The same things were measured in two ways. Each way mixes the same 11 hidden numbers, adds some noise and spreads widely along 8 directions of its own, which tell nothing about the thing.
(in the rows, 128 means zero)
Some things both ways: the first way, then the second way.
[148 167 118  78 165 107 109 181  75 157 174  62 144  57 154 121 136 191
 150 180]
[124 141 134 165 156 143 145  87 157 125 126 132 129  74 144 112 130 125
 137 174 133 165  99 138 164 146]

[ 95 136 125 107 162  93 162 182  64 150 150  75  97  86  90  90 151 125
 101 164]
[ 99 117 160 115 134 138 165 135 125 116 132 153 113 119  42 103 115 112
 136 105  96  81 112 155  97 120]

[ 86 114 169 168  92 193 177 120 116 104 114 145 165 132 175 128 106 115
  62 145]
[137 114 139 141 110 119 120 114  99 161 145 113 139 138 129 138 134 150
 108 105 116 134 140 141 111 172]

[109 117 123 111 135 130  34 172 124 117 132 151  85 184 121 137 116  52
 214 107]
[122 132 113 111 113 147  90 152 121 176 120 145 145 112 160 174 135 129
 129 125 160 126 143 129 117 162]

[ 73 145 117 111 135 105 135 172  71 162 133 103 127 101 127 100 133 128
  99 139]
[142 126 105 129 126 120 121 133 140 125 108 131 169 152 139 151 107 153
 124 147 153 155 114  97 143  69]

[110 112 130  98  77  99 177 172 141 125  90 116  98 155  96  85 118 128
 126 122]
[133 119 123 133 133 123 176  97 153 103 118 122 114 154 120 112 131 105
 163 163 131 135 112 115 150  80]

[142  77 156 138 158 188 124 167 137 134 186  89  97 110 183 174 116 120
 139 145]
[114 108 130 112 122 125 119 152 136 103 105 122 121 142 137 126 127 122
 130 170 167 124 105 127 136  98]

[102 127 163  96 175 198 110 163 139 114 140 125 126 145 205 140 106 141
  95 153]
[154 148  82 114 103 130 119 105 158 129 118 144 116 155 172 125 179  80
 186 140 128 146 157  96 195  84]

[161 111 120 101 131  82 119 205  90 134  94  89  98  71  94  99 147 170
 111 137]
[130 130 103  88  87 119 128 129 145 127 115 115  93 185 141 132 158  91
 126 160 156  85 142 106 169  76]

[149  68 108 178 102 129 114 172 171 147 110 151  99 167  98 106  68  74
 121 122]
[156 122 122 172 162 150 160 127 107 170 124 132 190 161 122 178 133 172
 148 122 159 167 132 110 123  93]

[ 52 142 123 170 120 108 127 138  81 183 137 121 134  83 107  81 119 123
 107 171]
[ 93  89 157 114 130 146  76 174 114 106 146 141 143 124 129 155 102 142
  97 119 143  99 103 157  88 134]

[140 118 141  93 145 105  94 179  72  78 162  75 110 104 128 128 174 132
 144 100]
[149  83 166 135 177 184 180 180 105 183 103 165 132  91  64 125 101 205
 134 143 154 138 120 102  51  80]

[ 75 126 118 145  67  94 109 138 115 137  28 157 170 144  86  65  94 123
 105 129]
[105  97 129  86 110 136  96 145 156 125 129 138  71 119 137 106 123  86
 132 107 141  77 131 158 120 122]

[118  95 156 159 131 205 119 140 160 144 155 133 126 168 193 129  81 136
  99 161]
[125 111 128 126 115 106 112 129 144 105 123 110 106 115 132 104 129 117
 125 127 141 117 127 129 119 133]

[160 178  78 128 144 101  72 113 176 135 102 196 120 151 146 100  75 153
  76 158]
[135  76 129 116 146 138 146 127 128 162 125 134 117 150 108 150 120 136
 148 125 144 127 143 152 109 103]

[ 70 114 191 148 117 218 129 113 143  96  80 147 158 153 206 132  94 128
  65 150]
[131  44 106  91 129 154  91 190 155 128 150 186 143 190 164 177 148  78
 248 167 180 129 113 120 132  42]

[153  71 150 235 105 169  89 156 142 157 110 147 155 117 133 116  74  51
  90 126]
[133  84 172 137 164 168 121 162 123 112 131 145 149  83 110 109 110 157
 169 105 121 159 123 148  47 159]

[134  63 183 156  73 131 216 149 154 114 116 115 148 143 129 119 109 134
  61 126]
[126  83 159 126 154 150 123 185  98 147 148 127 136 136  76 151 114 184
  99 111 122  83 123 158  57 106]

[104  97 156 149 139 136 121 113 190 169 161 147 142 187 121 123  88  73
 135 146]
[137  84 129 123 141 142 145 130 131 171 137 137 127 149 102 137 110 145
 119 110 141 115 134 145 114  89]

[109 153 164 168 155 153 127  95 124 132 132 133 179 162 142  85 129  95
  71 139]
[166  57 127 169 139 133 149 128 101 159 151 146 204 160 165 155 117 160
 220 153 136 221  81 107  85 116]

[106 168 134 123  76  94 131 140 116 133  75 156 156 118 115  75 111 123
  86 132]
[133 112 124 118 126 141  96 110 117 113 152 125 136 135 132 144 120 129
 133 110 109 141 135 147 118 143]

[ 88 153 182 112 170 167 125 135 162 177 175 128 129 162 158  93 125 128
 146 164]
[135 107 120  97 112 146  84 144 159 137 142 160 126  95 156 142 133 102
 179 126 114 129 155 128 101 159]

[139 150 131 130 151 134  65 102 193 116 153 176 120 171 128 112  95  90
 154 142]
[140 104 141 165 160 155 145 126 122 159 114 137 142  96 161 144 144 147
 175 154 159 187 123 130 111 157]

[128 159 101  57 175  79 107 127 150 163 175 105  88 162 125 111 135 180
 160 158]
[126  74 127 112 130 127 118 154 142 155 115 148 132 136 129 136  96 139
 155 144 167 143 103 125 118  94]

[ 84 141 130 109 135  69 225 137 136 166 167 106  91  88  79  95 156 100
 114 160]
[ 90 111 176  88 117 163 132 108 111  95 142 147 102 165 116 111 117 112
 123 116  60 115 100 173 133 133]

[135 194 132 136 162 100  95  98 112 134 124 149 173  72 129  83 141 164
  71 171]
[115 181  83  86  69 106 101 137 134 150  87 101  97 162 152 150 153 101
  60 138 188  63 154 104 183 103]

[157 119 119 158 108 133 132 168 105 174  64 114 127  80 141  79  96 192
  25 182]
[139 107 124 111 102 109 100 149 136 114 130 124 150 140 105 106 126 109
 161  94 145 132 142 132 110 150]

[220  98 128 150 133 126 120 108 190 120 162 108 131 109 129 133 120 157
 132 139]
[157 118 131 157 123 136 162  81 138 154 146 131 120 149 125 127 157 127
 134 113 119 133 169 104 146 107]

[152 155  85 134 127 128 120 152 125 186  95 112 102 118 142  65 106 236
 103 189]
[123  87 135 122 125 124 144 126 147 131 138 124 124 133 117 136 110 119
 141 136 146 114 120 141  98 125]

[139 127 104 136 112  56 108 127  99 119 109  97 152  95  68  96 136 104
 118 116]
[129 117 146 147 135 136 172 122 175 121 100 149 117 112 134  83 129 112
 172 163 151 154 103  95 149  96]

[123 151 126  91 170 122  61 150 115 124 163 136  77 156 154 124 147 147
 144 144]
[112 173 115 124 125 130 109 134 126  79 111 123 169 159 127 153 123 127
 122 110 121 122 118 121 139  99]

[173  84  88 113 109 124 161 181 147 153  82  83  81 147 126 127 123 167
 166 128]
[108  97 132 110 123 123 155 131 121 152 102 119 141 142 125 138  95 138
 120 131 139 129 102 165  88 133]

[147 129 140  81 152 123 159 126 123 146 162  51 130 104 155 131 162 219
 135 150]
[158 104 125 145 120 133 146  87 136 138 151 133 140 144 117 113 122 147
 108  95  93 142 154 116 124  89]

Other things, the second way, with their names:
z702: [148 126 123 136 148 127 175  94 166 108 107 114 100 121  89  97 139 103
 169 159 157 139 141 112 150 104]
z535: [122 133 126 104 132 147  97 129 115 130 138 127 117 142 121 154 136 119
 143 101 121 114 145 154 129 147]
z734: [122 115  99 140 150 112 173 114 126 131 119 106 100 151  85 135 143 122
 113 116 136  73 135 158 118  51]
z433: [130 130 162 123 140 148 142 136 144 128 107 127 101  86 112 111 107 151
 130 128 125 130 138 107  86 151]
z618: [137 130 100 100  55  82  92  86 169 109 167 106  70 167 177 130 161  62
 142 162 123  89 148  85 183 129]
z910: [136 131  93 166 105  83  93  89 100  69 157  96 145 159 157 135 159 107
 133 100 114 140 124 123 147 112]
z341: [153  56 174 123 151 180 177 111 131 171 155 161 140 147 117 139 121 150
 187 149  93 171 133 143  84 137]
z377: [122 115 132 128 117 141  81 122 121  98 164 130 150 138 153 153 130 127
 122 113 104 127 126 143 118 143]
z956: [121  94 137 111 130 144 112 137 167  98 153 146 111 103 119 117 134  91
 171 110 105  99 146 153  87 139]
z153: [118  94 128 109 115 132 143 141 134 140 104 124  52  67 110  66 140 105
 101 129 154  77 135 152  88 127]
z137: [119 147 103 115 113 137 115 144 145 139 101 144 145  99 149 156 129 119
 114 144 159 117 141 113 118 124]
z394: [119 131 135 190 151 121 179 108  69 125 137  97 152 162  77 124 153 159
  68  98 119  98 105 167 123  88]
z402: [129  70 121  89  93 109 131 123 125 209 141 113  94 152 134 161 101 137
 107 139 139  92 135 147  88 148]
z388: [128  74 118 113 117 136  77 143 103 151 144 129 113 129 160 149 127 130
 129 133 168 131 118 144 120 134]
z580: [134  84 152 118 137 139 137 122 144 126 131 126 107 105 124 112 118 131
 148 134 118 136 135 149  86 151]
z464: [118  78 125 129 116 116 120 111 146  97 156 133 107 128 148 114 134  94
 159 146 120 124 104 149 127 114]
z415: [141 120 131 116  78 101 144  74 154 149 124  86  40 102 141  47 151  99
  86 166 147 111 135 123 176 167]
z171: [115 128 153 115 133 136 137 148 158 119  93 123 108  92 108  87 109 126
 122 109 139 111 129 136  94 143]
z241: [ 99 157 145  92 121 130 141 134 169 110  94 106  80 142 107 115 119 103
 116 158 150  82 116 131 156 129]
z84: [140 144 140 118 141 152 177 150 191 143  66 148 124  88 101  95 118 122
 160 170 190 143 139  78 134 106]
z215: [123  77  99 119 106 111  81 132 129 151 161 133 141 150 142 154 102 127
 101 131 165 113 103 143 143  96]
z724: [112 128 143 112 186 171 180 135 165 134 104 124 121 151  66 151  87 146
 117 134 148  87 120 157 115  65]
z970: [122  76 116 149 129 123 126 136 140  75 142 146 145 154 158 130 134 103
 180 163 149 145  82 108 133  46]
z524: [125 134 113  95 105 132  67 174 157 137 130 169 140 136 146 166 125 111
 164  67 112  95 170 102 104 108]
z863: [118 123  99 114 102 107  88  89  89  97 169  91 119 162 136 166 135 124
  71  77  67  83 154 177 104 133]
z857: [113 129 117 124 118 109  91 146 111 110  87  88 126 113 163 119 115 147
  85 139 172 138 101 143 120 137]
z383: [ 98 174  97 111 112 127  76 105 111  67 165 111 139 205 123 190 148 106
  55  98  91  56 142 158 185  68]
z632: [126 127 103 109 119 135 128 120 168 123 103 136 128 126 174 142 138 100
 156 148 132 135 145 127 127 106]
z920: [143 140  99 110 106 140 127 124 122 188 111 134 134 150 150 154 143 126
 125 132 157 131 145 115 160 116]
z589: [157 113 130 138 127 160 123 118 136 172 177 158 165 144 110 166 150 129
 144  79 107 117 188 123 119 138]
z812: [133 132 149 108 122 129 159 110 195 110  83 121  43  88 150  62 127 106
 156 166 125 132 142  91 136 117]
z169: [138  80 170 128 177 180 155 129 106 175 153 142 110 123  43 134 119 175
  94  76 102  94 174 183  84 122]
z865: [135 107 110 105 105 133 127 112 143 161 147 140 118 172 117 138 147  89
 155 151 158 115 129 132 183 105]
z448: [136 143 113 143 123 115 131 108 140 116 125 114 145 148 137 133 147 120
 136 114 121 131 146 126 142 116]
z424: [113  87 150 174 164 120 187  96  72 134 137  81 100 118  76 107 111 174
  68 128 119 108  82 188  77 122]
z811: [133  99 142 138 149 134 143 148 118 160 108 121 113 114 114 126 128 154
 136 127 145 127 127 142  93 130]
z117: [121 125 137 132 146 144 137 115 141 102 145 133 136 122 111 140 127 125
 130 107  86 108 143 150  95 122]
z699: [119 157  91 151  95  97 112  97 137  79 134 115 128 169 174 129 173  79
 129 118 123 110 126 110 181  78]
z198: [109  61 147 115 120 121  80 111 111 126 165  97  74 146 180 108 121 124
 125 107  94 121  96 203 111 167]
z642: [128 149 119 120 115 132 112 149 139 151 111 157 157 113 128 154 140 109
 171 118 147 135 148 111 127 156]
z132: [165 104 100 132  85  80 140  97 121 176 116  78 120 164 143 118 135 146
  95 131 166 139 152 110 140 129]
z606: [148  84 147 192 164 135 155 111 101 123 155 126 185 160 129 137 123 168
 170 137 127 198  81 130 124 105]
z538: [123 172 128 110 104 140  76 133 152 142 124 157 131 110 132 128 151 100
 133  55 106 113 189 126 153 169]
z823: [116 114 113 144 135 116 140 136 104 128 122 112 128 137 101 135 126 132
 108 130 163 103 102 142 118  93]
z481: [108 133 148  96 116 141  99 140 146 131 100 130  77  59 137  97 129 109
 120 115 136 109 150 151 108 194]
z868: [133 114 119 133 117 130 114  88 133 138 148 111 113 146 173 152 145 106
 147 154 151 146 126 133 161 152]
z508: [107  94 146 124 120 122 120 161 123 105 127 125 122 100 118 110 114 131
 115 139 145 101  97 139  75 133]
z184: [121 125 154 109 118 133 107 153 144 155  87 134 131  74 141 108 100 134
 145  76 132 151 152 142  67 214]
z436: [134 163 112 153  91  67 127  96 125 133 103  79 125 133 119  79 145 112
 111  88 144 136 130 131 165 173]
z951: [151 115 115 168 113 107 104  97  87 161 165  72 133 153 176 154 147 175
  66 101 112 126 141 142 112 147]
z511: [138 129 119 161 127  91 124 132 160 103 112 116 148  89 123 102 113 137
 131  86 127 136 146 106  82 124]
z758: [135 128 122 126 115 136  79 160 113 138 121 144 173 126 157 150 139 134
 158 100 140 158 136 119 116 155]
z155: [127  92 111 117 117 116  79 122 108  90 165  93 109 157 118 126 144 118
  86  90 127  83 143 177 123 111]
z493: [130  88 126 138 134 119 118 109 108 129 116  94 108 115 167 103 108 152
 120 133 135 167  93 153 106 140]
z764: [137  71 136 172 131 100 113 128 111  82 118  91 124 104 186  80 134 142
 152 152 145 190  78 137  96 140]
z856: [133 130 130 128 113 146 115 134 153 114 108 161 169 108 161 127 125 128
 142 142 136 169 134  90 129 114]
z41: [158 101 136 111 129 146 132 178 161 184  77 151 144 104 144 111 112 157
 173 160 192 176 130  83 108 125]
z202: [131 140 107 116 120 132 116 117 169 114 100 114 134 115 174 115 120 119
 123 155 146 148 118 127 145 116]
z682: [130 113 103 148 105 124  76 100  95 103 190 120 164 169 178 186 146 129
 103 111  99 124 129 135 129 110]
z421: [120 118 133  98 136 147  95 161 152  96 105 122 111 108 119 109 131 115
 123 107 149 103 153 156 109 129]
z361: [132 133 110 100  83 100 107 136 148 157 106 116  84 100 113  81 139 101
 107 113 161  88 152 122 140 149]
z874: [ 91 191 118 138 134 111 137 133 156  60  75 100 146 128 139 125 119 110
 122 167 157 123  80 119 158 106]
z372: [136 103 106 134 118 135 104 101  82 150 164 127 156 145 142 165 146 136
 106  88 100 130 147 175 113 141]
z412: [155  63 139 122 131 132  80 172 121 189 151 139 178 130 143 163 103 158
 195  95 147 175 135 140  65 193]
z331: [141 127 117 166 150 144 131  94 119  84 165  98 160 174 165 179 176 106
 177 156 134 149 124 139 139 129]
z120: [146  73 137 133 142 118 126 120 139 123 147 114 121  98  94 106 103 141
 147 114 123 136 133 153  75 152]
z484: [113 165 123  91  88 129  93 137 136 115 104 121  89  94 138 109 140 111
  78 103 120  79 161 122 120 151]
z22: [129 127 104 115 115 140  80 120 131 125 142 136 163 154 160 160 131 120
 124 104 117 137 140 150 147 118]
z872: [123 147 112 108 103 143 101 117 125 117 134 133 134 132 139 149 132 111
 112 109 125 111 144 118 130 130]
z587: [106 148 123 144 136 143 178 111 105 142 126 132 129 175  87 156 148 125
  86 120 130  73 122 139 150  55]
z221: [135  56 147 153 189 170 175 122  99 157 138 131 141 160  82 146 122 160
 142 127 158 144 113 185 110  87]
z212: [139  52 123 100 160 160 129 134 171 140 125 150 135 142 128 137  92 131
 168 171 169 162 114 154 134  73]
z223: [125 142 129  86  99 122 133 136 156 154  92  96  58 104 119 102 135 124
  67 115 141  57 182 132 104 146]
z646: [141  89 115 151 167 137 189  79 150 104 145 112 133 180  92 142 123 120
 137 144 138 123 126 146 137  43]
z418: [129 184 103 119  91 135 134 107 160 148  95 146  89 100 144 103 163  90
 107 114 136  95 171  83 174 103]
z749: [109 118 116 111  97  88  64 157 143  84 112 125 113 104 164  94 124  86
 186  99 132 134 103 132 110 157]
z800: [117 133 146 118 130 135 122 142 135 110 103 120 120 103 122 115 108 138
 110 129 144 127 122 123 106 143]
z170: [115 141 125 156 136 116 195  55 142  71 130  88  90 139 118 104 131 116
  82 171 102 102 100 126 146  65]
z52: [139 165 110 118  94 126 109 110 152 110 125 126 120 150 140 124 154 106
 105 107 124 107 171  93 170 101]
z177: [140 146 108 108  77 115  85 101 157 118 135 145 140 123 189 140 145  90
 167 120  92 157 165  98 143 167]
z579: [ 93 135 121 114 132 136  93 149 127 106 113 125 136 121 148 153 121 119
 116 138 157 113 104 156 131 130]
z985: [116  96 109 103 120 127 120 119 150 109 126 126  90 140 161 115 152  90
 142 166 119 111 120 164 154  90]
z807: [134 158 114 126  91 108  95 144 151 155 117 144 154 101 129 123 136 106
 147  97 144 128 150 102 136 174]
z982: [120 126 133  91 120 135 153 126 192 130  94 146  82 144 106  85 115  97
 139 143 142 101 128 113 169  62]
z200: [167 122 105 141 101 101 117 141 158 181 127 131 137 131 129 146 138 137
 136  93 157 111 188  70 113 108]
z779: [122 186  98 161 101 115 107 118  92 136 126 128 185 111 145 149 164 124
  92  53  98 112 159 137 111 160]
z521: [134 110 132 153 155 140 151 106 132  97 135 123 152 165 128 138 122 142
 146 135 116 153 108 131 131  78]
z793: [114  88 126 120 148 163 129 134 128 108 139 159 174 191 161 180 115 123
 190 167 127 164  78 140 135  63]
z656: [121 128 108 122 111 108 126 116 131 108 107 106 126 120 171 130 123 123
 131 170 132 142  99 123 116 129]
z263: [137 129  99 198 136 121 137  76  74  97 176 103 191 193 169 180 173 141
 124 120  89 151 108 141 140  85]
z168: [110 143 125 129 151 134 115 146 129  71 117 124 128 120  94 126 130 122
 121  95 118  94 133 147 106  96]
z528: [148 107 134 133 108 117 104 128 149 109 132 131 129  97 154 109 114 136
 136 102 121 146 149  87  82 132]
z963: [148  92 128 148 146 128 119 141  91 180 147 116 145 134  72 152 108 196
  62  44 122  94 175 153  66 105]
z958: [114 133 140 128 141 142 125 149 156 121 119 131 110  91 105 116 124 127
 102 116 139  82 138 138 106 120]
z751: [142  74 159 159 160 148 204 100 115 130 109 123 114 133 100  80 125 159
 112 150 141 162 113 137 115  78]
z126: [136 147 158 142 135 160 154 187 140 165  63 161 152  33 100 100 133 161
 110 108 165 131 169  96  63 159]
z496: [111 114 149 119 120 119 160 116 107 139 100  91  63 113 115  87 122 139
  81 132 136  99 112 151  97 144]
z369: [119 134 107 123 120 107 119 110 149  77 131 115 154 185 154 175 114 107
 161 124 120 132 123 114 124  92]

Some of these things the first way, each followed by its name:
[139 101 135 168  97  82 175 157 150 166 126 123 137 113  61  82 108  70
 116 128]
z874
[143  87  97 145 191 119  38 182  91 162 168 133 106 127 103 142  88  83
 109 163]
z436
[ 61 142 145 112 125  75  50 142  84 130 129 144 146 140  87  96 134  96
 158 125]
z958
[178  90 168 157 140 182 135 134 177 150  89  76 176 119 157  99  92 165
  88 158]
z153
[ 66 123 160  90 128 158  21 167  72 114 107 127 144 177 177 159 136  95
 196 105]
z202
[116  93 146 173 106 115 167 193  99 174 153 107 131 100  75  73 118  97
 113 139]
z618
[ 95 104 160 159 168 158  92 163 131 215 170 127 180  90 158 163  87  44
 141 156]
z212
[ 64 144 110 103 119  88  98 199  60 138  98 138  72 126  99 102 149  98
 154 119]
z341
[ 72 102 172 148  93 150 170 162 137 146 158 166 116 153 125 108 106  88
 127 155]
z241
[204 176  96  94 171  76  36 172 135 152 137 145 100 100 115  79 104 176
 104 171]
z702
[165  64 120 154  72 174 157 185 169 159  82 136  98 182 151 109  71 180
 113 153]
z412
[163 101 154 110 114  72 130 157 123 140 102  89 162 103  76  97 124 112
 109 127]
z361
[ 73 175 154 143 160 138 130 117 112 174 130 141 189  86 146  77 118 154
  59 185]
z857
[ 98 158 127 109 135 140  86 105 130 103 132 162 125 131 171 140 115 141
 114 153]
z538
[157 105 109 186 139 167 144 178 155 173 136 125  94 113 138 102  74  98
  90 165]
z642
[140 135 107  94 124  98 134 146 151 174 109 101  92 139 112  70 127 234
 138 173]
z171
[ 69 122 158 168 134 151 134 155  58 155 119  86 157  90 130  84 136 135
  86 157]
z508
[ 91 124 156 114 138 117  87 122 105 103 114 123 175 138 123 110 122 114
  96 121]
z764
[128 132 117 108 101  82 111 123 166 113  99 161 113 192  80  76 114 113
 133 120]
z496
[ 39 115 135 114 135 103 119 137 125 128 112 149 108 196 104  85  84 111
  63 162]
z394
[ 59 159 139 111 152  97 125 124  82 111 128 125 139 116 101  90 146 117
 101 151]
z587
[187 148  93 115 106  67  51 158  82  79 121 133 117 102 101 108 160 152
 158  95]
z433
[227 123 129 159 158 132  67 118 186 146 168 132 136 124 150 145 109 117
 135 136]
z580
[163  49 159 119 129 168 150 161 199 143 151 105 116 126 142 164  85 122
 157 159]
z221
[121 124 130 135 154 166  89 143 157 166 153 131 124 147 157 106  89 143
 129 172]
z388
[174 109 136 189 139 132  56 142 125 146 151 125 141  90 122 135 116  51
 135 122]
z84
[ 71 114 143 144 114 110 134 131 102 123 102 114 155  85 105 117 117  74
  87 126]
z751
[144 153 159 161 122 141 183  94 167 161 161 122 169  81 137  82 126 159
  83 172]
z800
[109 126 150 130 143 190 105 112 149 114 122 145 149 205 183 108  95 150
  87 147]
z749
[115  98 143 187 141 188 118 120 159 168 149 144 140 143 141 129 106  79
 160 145]
z184
[176 100 156 150  96 189 108  94 189  86 138 135 121 168 208 158 101 149
 112 124]
z52
[ 69 147 152 133 156 154 115 154 108 166 142 123 122 120 143  82 131 138
 113 165]
z484
[199  66 163 116 206 151 104 155 185 129 185 101 152 141 136 164 111 116
 143 136]
z734
[193 136 157 101 172 123  86 142 164 120 190 146 132 105 136 145 136 124
 156 149]
z535
[112 163 142  96 160  73  89 130  81 132 136  97 170  88  96 107 159 124
 131 135]
z464
[191 118 135 134 174 130  36 137 100  94 155 107 159 107 143 154 129 112
 129 128]
z823
[174  37 157 189 142 171 166 136 184 168 185 100 168 114 145 150  89 131
 103 148]
z963
[130 166 192  72 125  97  75 140 124  92 124 160 137 105 101  80 165 171
 166 150]
z331
[103 155 133 102 180 120  40 142 108 137 197 125 105 180 139 114 138 109
 180 131]
z170
[176 143  94 117 109 126 101 137 178 139  99 140  98 155 158 107  92 185
 123 159]
z579
[128  94 142 163 142 185  70 126 153 120 136 108  83 155 162 142 107  82
 151 123]
z126
[115 134 154  73 108 121 149 131 124 114 135  82 116 138 141 110 161 185
 160 129]
z682
[194 129  92  90 154  68  10 179 129 164 144 112  80 154 117 111 105 154
 155 156]
z415
[ 82 107 157 216 147 173 143 156 145 209 148 125 149 115 113  89  87  16
 123 144]
z137
[ 58 113 154 157  95 185 102 154  99 133 119 146 119 159 183 124 102 103
 120 141]
z377
[162  42 152 143 127 130 160 186  88 142 147  33 168  56  88 134 158 137
 162 104]
z511
[127  89 144 129 101 135  59 166 147 138  82 154 119 137 142 131  86 122
 130 131]
z421
[124  89 102 173  90 145 114 162 115 181  91  97 154 142 152 122  67 122
  94 145]
z215
[ 85  76 173 129  99 183 166 192 125 152 120 110 112 144 153 130  87  95
 112 166]
z865
